The rows of a group lie close to one hidden flat surface of 10 dimensions, which passes through zero. Surfaces can cross.
Known rows, each followed by its group:
[  6  15  18  34   0 -12 -19  -4   4 -11   4  -6   4 -15 -15   1   0   1
  12 -30 -13  -8]	J_209
[-11  13   8 -25  -3 -10  -1 -14  -5  18  27  37  10   0 -24  12  -4   1
  -1 -18  -6  -2]	J_172
[  3  18   1  27   8  -9  20   6  16 -25  10   3 -23  10  16   9 -14   1
  -7   5  -8  19]	J_172
[  2 -15 -15  26 -16   2   7  16 -35 -16 -12  -7   0 -12   9   2   5  -6
  10  -8  -3   5]	J_209
[  0   3  14   2  18 -22   9  -7  30  -9  -3 -10  -8  23   1 -12   2  -2
  -3   2  11 -23]	J_209
[ -4 -12 -21   0 -20   5  22  -2  -5 -19 -23 -30 -19  16  28   1   3   4
  15   7  14 -23]	J_96
[-14 -12 -10 -31  -9 -31  36  -2 -17  -8  -7  -4   0  12   8  -9  -7 -19
  11  -3  12   0]	J_172
[ -4  -4  -1   2  16 -14   4 -22   0  12   4  -3  -6  23  -2  -9  23  -1
   1 -13   3 -34]	J_96
[  8 -11   6  13   5 -11   8  22  -7   7  -5 -22   3  10  -1 -19  28 -13
   3  -9   9 -27]	J_209
[ 14   7  -7  54  11  12 -14   5   2 -15   0  -4 -14  -5   5   7   7  13
   0  -9 -17   5]	J_96
[-28   6  -8 -15  -7  30 -11   9  24  16  -7  -2 -20 -16 -12   9  -4  23
  19  -3  34  -5]	J_199
[  2  11   8  13   1  15  20  -6   9 -12  26  14 -13  11   7  23 -25  -7
 -27  27  -2  19]	J_209
[-29 -10   6   0  13   7 -15 -18  -8  26  -5  12  -3  -4   6 -12  21  -1
  -5   6  19  -6]	J_96
[ -1   0  -9 -45   5  -3 -10 -19   7  17   9  11  16   0 -33   5 -12   9
   5 -15  -2  -5]	J_172
[ 13  10   7  30  -5  -3 -11  23  17 -30  -2  -3   2 -18 -20   8 -22   7
  10 -14  -4  10]	J_209
[ 14 -24 -16  -5 -10   7  -3  20  -9 -24 -18  -6  17 -11 -12   0 -24   1
   3  11   3  14]	J_199
[  1   5  10   7  -5  10 -19 -26   4  -5  10   5   8  -7 -18  15 -16   4
  -5  -5  -7  -9]	J_209
[  5  -6 -11 -10   1  13  16  37 -20  27  10  -7   2  -2  -9  -2  18 -10
   1  -4   8   4]	J_199
[  0  -9  -4   7 -17  31  -4  -4 -23   6   3 -28   3 -15 -14  15  -6  -8
   6  -4  11 -13]	J_172
[  7   4  -3 -15  12  -1  14   6  14   2  22  15  -2  15 -21   9 -13   0
 -12   4   2   2]	J_172
[ 27 -10 -39   4 -16  18   5  18 -13  -9  -6  16  -4  22  17   9  21  26
  -3   8 -23  -9]	J_199
[ -2   4 -11   9  21   3   1  -6 -21  25  24   4  -6  -2 -18   6  17  -3
   1 -24  -8   1]	J_96
[ -9  13  -1  24   0  -7  -5   0  -9   5  -6 -31 -12 -21   2  -4  14   0
  29 -36   0  -6]	J_172
[  3 -22 -26 -20 -21  11  18  17 -31 -16 -12  -6  10 -15   6   8 -30 -12
   2  18   2  37]	J_96
[-14   3 -20   3   4   7 -11 -35 -16   3   4   9  -8 -14  -2  16 -11  11
   9 -16 -10  16]	J_172
[-23  -4   6 -15 -22  17 -21  19   5  12 -35  -8   1 -26  25 -17  14   8
  15  15  20  11]	J_96
[-14   6  23 -36  -6 -22  -3 -17   3   0   1   9  21 -15  -9  -4 -27 -15
   2   1   2  18]	J_199
[-15  -9  15  18  31 -18 -11   4  12   3 -11  -5  -3  -6 -12 -23   9  -6
   2  -6  22  -2]	J_172
[  1  31  10   3   6 -23 -13  12   3  17  13  23   5 -19  -4  -6  18   8
  12 -33 -28  21]	J_199
[ 17 -13 -25 -43 -27  13  13  29 -12   8 -18 -21  12   2   7  -3   8   4
  12   8   0  -4]	J_199
[ -6  25  10   0  -1 -13 -23 -26  18  -8   3  22   1 -14   2   7 -13  16
   7 -13 -23  16]	J_172
[ 11 -25   6  22  13  12 -34  18 -18  20 -23 -24  21 -21  -2 -27  30  -7
  -2   3   4  -4]	J_96
[ -8  -6 -25  -2   8  11   5  -3  17  -8   3  19 -20  18 -14  12  -6  24
   3  -2  15 -15]	J_199
[-19  21  -3 -12 -16   5  -4   7   9  29  -6   4 -17  -1  20  -6  39  22
  23 -18   3 -19]	J_96
[  5 -16 -15  25   9  23 -11  -7  -8  -6  -8   0  -5   0   9   4   2   7
 -11  17  -1   5]	J_96
[  7  -4 -21  -3  13   4   5   9 -11  -3   2 -17  -1 -17 -17   6 -23  -5
   7 -10  -3  32]	J_96
[-17  13   4 -32   3 -16  28  -1 -12  27  17   1  -5   3   8  -4   6 -19
   4  -7   3  14]	J_209
[  7 -15  -6 -20   1   7  38  36   6   0  -6 -11  -7  25  19 -10   1 -15
 -19  41  22   6]	J_209
[-11  15 -17 -19   8  -6  14  -4  19  -7   9  16 -19   1  -6  12 -23  13
  10  -7   1  25]	J_209
[  0 -10  18 -10 -16  -6  20  31 -13  -2   7   6  16  -2 -10  -4  -4 -24
  -9  10  14   0]	J_172
[-18   4  27  -8  10   3 -20  11  23   6   8  21  10 -24 -31  -1 -22  -2
  -5   5  23  18]	J_199
[ 32  -2  -6 -10  -7 -25  -7   2  13 -22 -29 -22  16  10  13 -17   2   9
  12  -4 -25 -10]	J_199
[  2  -3   2  -1  -5  -2  31  10  -6   7   8 -10 -11  31  14  -3  24 -12
  -8   8  11 -31]	J_172
[-18  22   4  -5  -5  -6  -6 -24   1  13  14  33  -8  -1  13   8  10  13
   2 -10 -15   5]	J_199
[ -7 -20 -15   5  28  25  -4  -3 -30  32   7 -31  -1 -18 -22  -1   3 -18
  -2  -6  17  12]	J_96
[ -3 -19  18  16   5  16   2  17   5   1  -1  22   1  17  16 -10  14 -10
 -35  45  18  -4]	J_209
[ 24  12  26   4   3   3   0   7   5  17  11 -28  12   7   5  -5  13 -18
 -14   8 -13 -11]	J_209
[  5 -10 -15  -1   3   6  -5  -4 -16  17   1  20   1  16  15  -5  32  10
  -8   5 -12 -10]	J_199

New rows, each followed by its group:
[ -4  19   5   4  12 -19  17  -7  22 -15  16   0 -15   3 -13   8 -27  -2
   5 -13   0  11]	J_172
[-14  22  34  19 -14 -13   9 -13   1   0  26  33  -5  14   6  10  14  -7
 -12  -5  -2 -26]	J_96
[-12 -17   9 -31 -15 -11   2 -12 -11  -4 -10  10  22  -1   0  -7 -11 -13
  -4  15  12  -5]	J_172
[ -5 -26 -47  -5  10  -3  -1  -8 -25  -2 -27   1  -8   3  19 -12  15  14
  15  -4  -5  11]	J_96
[  5  -6  12  22  21 -12   8 -10   8 -17  13   8   0  16 -12   1 -13 -11
 -18   7   4  -5]	J_199
[  9   5   1 -17  28   5  -9  -9  12  26  20  -2   6   5 -29   2   0   1
 -10  -8  -4  -4]	J_96
[ 14  17 -13 -17 -28 -11   1  -4  -1  -6 -18   0   0  10  46  -3  19  18
  12   1 -35   1]	J_172
[ 23 -25  -5  25  -5  15 -12  11 -13 -25 -17  -4  15  -3  10  -3  -6  -2
 -17  27  -9   7]	J_96
[ 11  -7 -16  24  19  10 -12  37  -7  12   6  20  -1  -6 -18  -6  25  12
  -3 -14  -4   8]	J_199
[ -1 -27 -12 -29   7  16 -19 -28   5   7 -21 -25  13   2 -17  -5 -12   5
   2  10  17 -20]	J_172
[ 10 -23  14  23   1  21  -9  23  -9   8  -1   5  12   9  -4  -9  25  -8
 -23  22  13 -23]	J_209
[-27  29  23  -1   6 -33  10  -5   7  11  17  -2 -12 -15 -15  -4   0 -12
  23 -40  11  -1]	J_96
[ -4   7   0   9  22 -11   1  11  30  -3  -6  15 -18  12  13 -11   8  15
  -5   7   1  10]	J_209
[-20   2  -2 -13  -3 -12   0  11   9  -8 -12  21  -4 -15   4  -6 -13   6
  12  -1  10  25]	J_209
[-12  20  26  -1 -11  -6 -29 -16   4  11   7   2  14 -29 -25   5  -3   1
  16 -30  -4  -8]	J_172
[-22 -14 -17 -37 -11  -6   8   9 -26  10 -17   0   7 -21   5 -10  -6  -9
  17  -2  14  28]	J_96
[  9 -15   9  12  -7   8  -7  -3  -8 -20  -7   1  15  -5   4   3 -18  -9
 -16  24  -2  10]	J_199
[ 15  -6  10  22   5  21 -36   7  19  -4  -2  10  12  -5 -25   2   3  17
 -10   3   1 -19]	J_209
[ 15 -22   6  -1  11 -13 -36 -16  20 -20 -28  17  25   9   1 -20  -2  15
 -12  18  -9  -9]	J_199
[-15  12   9  15  10 -31 -21 -28  19 -27 -23  16  -6 -14  28 -12 -12  11
   9  -1 -16  30]	J_172
[-14 -25  -5 -16  12  31   0 -24  -1   9  -3  -7  -1   6   0   5 -16  -8
 -24  38  27   2]	J_96
[ 34   8  29   4 -21   7   0  35  18 -16   0 -32  21  -5 -15   3 -18 -14
  -6   9  -4  -8]	J_96
[ 15   4   9  -7   6  -4  14  32  20  -8  16   7   6   4 -28   5 -20  -6
 -10   3   8   9]	J_199
[  9  10  14  41   1 -14 -15   0  28 -37 -15   6  -7   1  15  -4  -5  14
   1   2 -11  -3]	J_96
[  2   7  19  21  -8  -8  -4  37  -5  -9   3  14  10 -26  -6  -3  -6 -11
  -1  -5  -4  29]	J_172
[-21 -10  10 -35  -6   3 -19  -2 -10  31  -5  20  19 -13  -9 -13  15  -2
   2   1  15  -4]	J_209
[  5 -14   0  23  -5  -5  13  20 -17 -12  -6 -15   0   3   4  -8  10 -13
   2  -1   7 -11]	J_209
[ 33  12   7 -11 -17  30 -20  15  20  13   4  -8  14   6  -8   9   9  18
  -9  10 -17 -20]	J_172
[-12   6 -26   9  10  -5  -9 -32  -6  -9 -13 -23 -19 -16   7   4 -11  12
  29 -25  -8  15]	J_172
[  9 -16 -12   2 -12  44  -8   7 -26  15  12  10   9  -5  -9  18   5   1
 -18  17  -2  -2]	J_172
[ -6 -10  23  -7 -16 -25   1  28  -7 -16 -16   9  22 -16   5 -19  -8 -20
   1   9   8  16]	J_172
[  2 -14 -39 -27   0 -32  30 -16 -18 -21  -9 -20  -3  14 -10   1 -19  -4
  25 -26  -1  -7]	J_199
[-24   7  12 -51 -24   4  26   0 -11  29  17  -3   2   3  -4   7   1 -19
   4   1  26 -15]	J_96
[-21 -22   9  31  13  12 -25  -2 -21  -5  -8  17   8 -29  -9  -5  -9 -11
 -12  12  15  26]	J_172
[ -4   5  25  -6  -2 -10   4 -24 -15  20   7 -15   9   5  18  -8  16 -24
  -8   3  -7 -12]	J_209
[  1   3 -10 -13  13 -27  30  -3  18 -22  -2  -4 -13  19   8  -3 -22  -3
   2   3   1  14]	J_172
[  3  -2  -6 -34 -18 -16   8 -10   1 -11 -13   5  10   9  20  -4  -7   3
   4  11 -10   2]	J_172
[-17 -22  11  -7 -18 -12  19   3 -24 -10 -11  -4   8   2  10  -9  -3 -26
  -4  15  25  -8]	J_209
[-13   5   3 -16 -30 -16  -5 -14 -23  -5 -11  12  10 -15  22  -1   2  -2
  15  -9 -15   9]	J_172
[ 10  30  -4  -1 -14   4   4  17  12   1  19  33  -8   4   5  17   5  21
   1  -7 -24  10]	J_199
[-11  17  17 -29   2 -36  -2 -17  15   7  -4 -16   8  -8 -12 -12  -5  -6
  23 -29   3  -9]	J_209
[ -7  10  15 -40 -13  25 -24   7  35  33 -13  10   5   2  11  -9  20  22
  -5  25  10 -15]	J_96
[  1  -5  -3  -6 -11 -21   2 -38 -22 -18  -6   8  11   5  20   3 -11  -6
  -2   3 -24   6]	J_199
[ -3 -20 -12 -13 -15  20 -14   1 -28   9 -13 -17  18 -22 -12   0  -3  -5
  10  -2   7  -2]	J_172
[-17  13  12 -29   3 -26   3 -11   1  20  15  27   6   2  -9  -6   9  -4
   3 -17   1  -4]	J_96
[ -5   4  31  32   0   2 -15  12   5  -5   1   4   5 -16  -7  -4  -2  -9
  -8   4   9   3]	J_172
[ 22  12  -2  11  18  -5 -21   2  29 -10  -1   7   3   0  -7  -2  -3  21
  -2  -5 -23  11]	J_96
[ -8   6   9  19  24 -12  -5   1  -7  21   9  -6  -4  -7  -7 -14  24  -9
   4 -22   0  -2]	J_199
[ -1  22   5  21  15 -11   4  20   1  13  17  -3 -12 -11 -14  -2  11  -2
  11 -31  -5  10]	J_199
[ -9 -13   9  17  11   0 -44 -36   5   5 -27  21   8   5  28 -21  32  18
  -9  15  -9 -16]	J_209
[ -5   1   8 -12   1 -16   1 -19   4   3  10  34   5  22   6  -2  12   4
 -11   3  -7 -18]	J_96
[  3 -28  -5  10   6  -1   1 -20  -7 -19 -23 -35   3   9   5  -9  -9 -12
  -2  12  13 -17]	J_199
[ 21  25   8 -19  -4   6  -3  19  21   6  -4 -14   6 -13  19  -1 -10   2
  -2  15 -24  39]	J_209
[ 23   5 -23   8  -6  -2 -11   8  -5   3 -16  -3  -1  12  25 -10  38  22
  11 -11 -33 -12]	J_199
[-14 -17 -19   7  30 -18   2  -4  -7   2 -16   8 -11   4  13 -23  17   1
   3  -2   7  13]	J_172
[ -6 -13 -15  -4 -16   9  -4  26 -21   0   1   8   9 -22 -33   8  -8   3
  19 -22  14   1]	J_209
